The first 8 rows are patterns. Each new row is the sum of 2 different patterns, raised or lowered, with some noise. Before adding, each is slid sideways (what falls off one end comes back at the other) and multiplied by a number that may be negative. Names go in the order of the patterns.
In the rows, zero is written as 128.
Known rows, each followed by the names of its patterns:
[130  90 128 113 125 104 133 120 138 172  78 122 106 120 129 152 122 141
 145 164 141 105 141 111 120 136  69 126  99 165 139 127 117 133  74 137
 154 105 138] | Q915
[149 129 165 165 134 106 130 130 131  95 138 112 163 116 125 119 122 137
 123 158 126 126 126 119  81 160 119 138 139 127  95 117  76 144 110 173
 128 149 137] | Q442
[144 128 116 135 142 119 111 134 109 165 116 142 134  98 143 115 169 149
 136 102 153  75 112 122 135 158 143 142 148 130 109 136 141 128 113  90
 136 120 138] | Q663
[104 140 124 135 123 140 163 139 144 132 114 110 110 114 128 103 156 109
 129 122 170 129 132 143 130 118 112 121 140 130 153 122 139 111 177 131
 112 128 132] | Q738
[132 121  93 106  98 148 121 129 140 126 138 101 139 152 120  97 138  95
 143 187 135 126  99 113 144 161 156 134 120 113 132  80  97 103 129 144
 116 110  84] | Q326
[122 144 107 116 127 151 135 107 117 118 141 153 109 141 141 135 126 113
 123 152 117 177 118 101 143 121 131 134 148 125  93 145 119 153 150 111
 123 137 124] | Q121
[125 142 143 129 116 130 100 112  79  87 118 104 115 146 147 180 157 129
 122 167 129 163 134 127 123 147  98 115  95 121 109 140 101  95 135 111
 150 129 151] | Q626
[141 136 144 113 175 134 143 115 127 137 143 109 140 111 124 159 160 160
 133 168 128 114 105 126 131 110 103 141 145 124 134 134 129 113 143 151
 155 131 126] | Q584

New rows. What belongs after each?
[122  75  63  80  92 105 110 103 122 109  99  97  84  99 105 116 109  71
 118 106 125  83  95  94 102  89 103 120  73  58  85 117  65 120  95  70
  91  96 135] | Q326 Q584
[141 184 166 169 180 189 156 115 148 122 143 141 113 133 122 180 194 150
 143 166  95 151 168 122 172 150 133 144 144 137 160 159 133 160 194  80
 151 126 142] | Q915 Q738
[ 83 113  58  65  60  91 118  85  95  58 106  77  90  80  60 111  90  85
 113  90 106  71 113 135 102  79 108  59  95 133  95  88  57 101  97 126
 109 123  92] | Q738 Q326
[126 147 118 119 125 127 158 133 132 134 129 154 170 132 132 105 115 116
 132 144 122 123 140 150 144 138 121 134 168 126 144 109 137 134 128 104
 113 130 126] | Q326 Q626
[162 114 121 119 135 148 165 158 189 168 174 176 142 159 172 183 115 165
 136 145 136 164 153 147 141 161 129 177 152 200 136 154 177 163 139 161
 100 136 149] | Q738 Q626
[109 127 107 129  88 131  38 137 125 160 126 161 122 144 124 153 136  94
  96 110 125 145 117 148 127 151 142  98 134 119 140  87 147 118 115 122
 126 107 154] | Q442 Q738
[102 172 146 154 139 136 167 152 133 138 138 153 177 114 143 144 148 103
 154 156 123 175 144 144 156 177 130 128 124 125 159 136 114 130 152 153
 153 151 125] | Q121 Q584
[106 108 129 141 132 113 173 153 144  91 130 106 131 110  84 106  94 177
 159 149 116 158  81 113 117  96 131 103  69 128 124 109 106 129 110 114
 166 100 135] | Q915 Q584
[163 145 166 153 141 152 123 125 148 165 136 132 152 151 152 177 135  88
 137 157 174 154 122 105 138 131 139 147 142 184 177 151 149 101 162 170
 161 143 151] | Q326 Q121
[116 100 133 123 125 121 171 112 141 133 137 102 142 164  96 115  72 121
 105 108  98  90 136  81 111 137 149 171 153 112 159 118 116 104  39  60
  85 116  45] | Q626 Q584
[104 117  90 122  92  42 116  95 129 107 121  76  85 106 115 106  88 136
 140 122 117  88 120 108 171 102 101 127 128 110  96 110 107  90 113 118
 139 105  90] | Q738 Q326
[157 106 118 110 164 128 164 112 162  92 151 128 167 147 138 120 114 117
 132  85 103 128 165  89 140  70 134 137 147 121 150 146 129 140 150 126
 161 201 101] | Q442 Q626
[152 144 181 124 144 130 136 179 146 143 119 134 143 166 111 190 175 142
 173 112 113 145 127 147 164 156 134 120 171 174 160 170 125 122 154 152
 136 145 137] | Q663 Q121
[129 118 154 102 103 143  93 110 122  61 106  91 173 114 117  92 102  75
 128 140  96 126 112  91 124 104  99  87 132 111 133 151  50 119  87 102
 115 140 118] | Q915 Q121
[123 107 102 156 161 122 143 147 135 112 137 147 170 131 151 138 122 154
 111 184 144 158 119 112 148 143 128 152 104 123 165 157 164 141 159 126
 116 124 132] | Q121 Q584
[134 146 135 174 124 159 115 155 136 135 140 121 123 115 140 134 131 137
 124 162 132 165 115 143 140 130 152 126 154  87 139 148 141 144 190 103
 152 129 141] | Q442 Q738
[113 124 129 149 124 164  96 127 171 148 136 151 126 159 147 146 121  96
 140 117 134 151 161 163 159 127 164  84 161 157 136 106 138 134 113 141
 172 144 152] | Q738 Q121
[107 131 169 152 169 123 161  61 135 163 147 132 194 124 150 126 116 108
 138 124 154 204  89 129 124 150 179 158 142 150 151 176 169 120 149 131
 152 147 111] | Q915 Q663
[135 153 208 139 157 133 139 135 136 140 136  90 105 127 160 161 167 163
 189 138 176  97 171 148 160 119 136 144 115 149 161 164 159 176 118 134
 142 133 164] | Q442 Q738
[141 128 155 148 138 120 106 187 174 149 148 131 106 145 133 123 106 138
 165 124 166 119 144 179 132 186  99 136 108 133 132 200 112 157 166 134
 130 144 129] | Q915 Q663
[109 165 124 112 111 138 143 123 132 112 110 155 159 128 142 131 104 136
 126 120 107 112 163 128 139 117 138 142 128 127 128 125 135 130 119 141
 105 133 158] | Q738 Q121
[ 93  72  98 116 106 116 102  77 110 106 102 118  91  77  91  66 103  90
 119 136 114 113 105  61 109 119 115 103 110 102 113 108  85  93 102  92
 111 117  88] | Q915 Q326
[ 97  87 121  92 132  73  88 109 130 101 119  93  44  98 103 122 116 117
  63  84  93 107 112 114 142 150 111 109  65 110 102 130  87 103 106 103
 120 102 105] | Q442 Q326
[120 116 141 137 149 120  69 134 109 155 120  64 130 104 129 137 131  90
 166 134 123  82  91 143 120 170 123 116 201 136 169  66 112 116 115 117
 157 132  87] | Q915 Q326
[101 122 104 132 117 116  99 117  92 123  95  83  56  73  99  77 108 108
 120 157 149 116  91 141 103 153 131  95 106 139  83  92  62  93 106 112
 111  70 100] | Q121 Q626
[178 174 179 161 108 124 146 171 122 168 172 169 149 138 145 143 124 159
 186 171 145 148 177 185 160 148 185 143 165 149 146 153 168 152 160 151
 121 190 167] | Q663 Q584
[120 145 136 136 103 125  99 113  87  93 104 140  89 128  97  93  96 100
 107 111 126 145 137 129 110 151 159 108 118 108 109 100 125 123 101 105
 111 119 142] | Q626 Q584
[118 107 114 122  75 146 119 152 147 162 141 133 122 186 174 145  94 112
 149 123  90 134 117 179 125 109 135  79 147 151 145 132 124 123 105  94
 193 106 144] | Q442 Q121
[ 99 119 114 142  89 158 126 129 134  96 126  96 128 104 130 119 162 143
 104 111  91  95 102  98 130 116  89 112 139 118 152  96  79 100 108 131
 133 100  83] | Q663 Q326
[122 121 126  71  81  87 106 116 111 102 127 129 120 106  97 142 101 148
  97 105 130 140 140 118 103 117  65 105  81 121  84  86  93 105  93 145
  89  56 100] | Q442 Q326
[138 114 140 119 131 121  90 113  99 101 137 150 134 112 141 125 129 103
 121 113  98 108 130 126 113 129 131 117 116 106 138 131 118 134 120 132
 104  94 143] | Q663 Q584
[187 124 186 135 114 145 123 139 152 156 153  99 160 114 195 163 113 136
 148 117 140 147 122 123 148 179 148 127 124 117 146 154 108 149 133 159
 123 124 129] | Q738 Q121
[117 111 182 121 130 118  95  95 133 136 140 108 115 134 128 140 131 104
 134 124 124 120  93 150 114 144 112 160 143 139 150 113 118 110 112 134
 120 161 110] | Q738 Q326
[125 120 126 110 154 134 107 161  90 173 130 151 164 136 168 102 108 134
 142 106 146 123 134 111 101 140 142 159 163 160 125 158 138 180 183 125
 145 146 103] | Q663 Q626
[114 127  37  85 100 126 127 120  90  95 120  79  82  67 112 108  88  91
  17 107  75  92  89  73 113  97  68 115 112  95  83 114 101  93  56 107
  56 119 152] | Q915 Q326
[113  85 121 108  95  66 106 126  63  59  84  76 126 105  87  97  97 126
  97 103 101  81  82  92   4 121  61 135 111  95  55  84   8 114  96 117
  99 111  71] | Q915 Q442
[118 137 106 103 124 107 135 108 106 142 152 120 158 122 133 129 130 108
 116 125 135 143 108 117 122 122 146 113 140 111 107 129 145 113 132 121
 100 113 132] | Q663 Q326
[143 105 157 148 109 137 141 120 132 125 127 134 119 134 136 177 113 137
 119 147 137 162 136 129 135 147 146 100 154 133 148 145  99 151 134 163
 140 144 129] | Q915 Q584
[173 158 202 161 167 170 149 174 134 151 167 144 163 181 196 161 164 195
 162 150 174 125 170 129 119 173 204 164 209 147 177 103 165 160 169 137
 151 139 132] | Q442 Q584
[141 153 148 120 104 144 128 138 145 142 124 127 129 136 130 132 121 151
 138 123 137 106 149 128 158 139 145 117 155 112 113 118 124 152 120 147
 153 148 125] | Q663 Q584
[124 144 154 108 106 122 107 154 148 124 123 136 129 140 123 136 100 155
 133 151 142  94 125 134 161 139 134 109 162  89  98 130 104 167 162 133
 152 128 104] | Q663 Q121
[145 122 177 133 149 159 165 137 156 163 136 127 144 167 167 187 116 130
 160 132 141 164 161 198 137 138 131 102 147 163 125 156 125 120 128 164
 179 138 163] | Q442 Q121
[ 96 101  85  96 130  99 122  95 133  94 127 138  97 127  76 110 104 105
  76  99  91 125 134 133 117 131 132 122 141 126  96  85  59  84  76  97
  62 109  89] | Q326 Q626
[160 131 170 186 143 167 162 164 168 164 155 133 175 169 175 141 132 188
 153 157 203 144 174 133 150 149 158 134 188 172 176 168 149 159 154 167
 140 192 161] | Q663 Q738
[118 130 123 117 124 146 121  94 120 108 102 125  54 106  56 160 115 114
 105 113  40 115 108 101 113 138  75 119 101 121  89 137 127 122 141  59
 103  97  82] | Q915 Q442
[142 128 126 129 178 123 161 147 119 173 146 169 150 169 158 122 150 143
 151 155 102 118 145 128 138 174 145 176 168 167 149 161 139 166 161 169
 127 174 139] | Q121 Q626
[ 95 129 110  82 122 140  87 131 131  90  96  97 106  91  90 103 105 156
  64  94  89  95 116 120 117 116 115 131 111  62 128  86 106 118  65  87
  78 104 122] | Q915 Q442
[ 79  94  85  88 121  95 150  94  73 109  78 101  95 124  64  67 124  96
 119 133  83  96 100  95  84  91  76  78  98 128 116  91  94  92 125 106
  93 110 113] | Q738 Q121
[123 162 139 146 147 159 117 177 154 176 166 140 142 132 113 165 105 176
 139 177 159 160 145 172 141 161 150 143 153 148 111 153 135 168 130 154
 139 151 181] | Q915 Q442
[159 155 151 158 146 152 135 166 165 166 164 153 146 162 183 150 172 168
 146 145 121 136 149 136 154 183 165 177 176 167 179 179 161 171 156 163
 161 168 135] | Q663 Q626
[ 67  97 125 115 119  73 110  60 144 105  88  45 111  60  71 104 103 119
 151 114 141  65  70 104 118  94 124  55  88 107  98 106 128  82 115 114
 107  74 113] | Q915 Q663
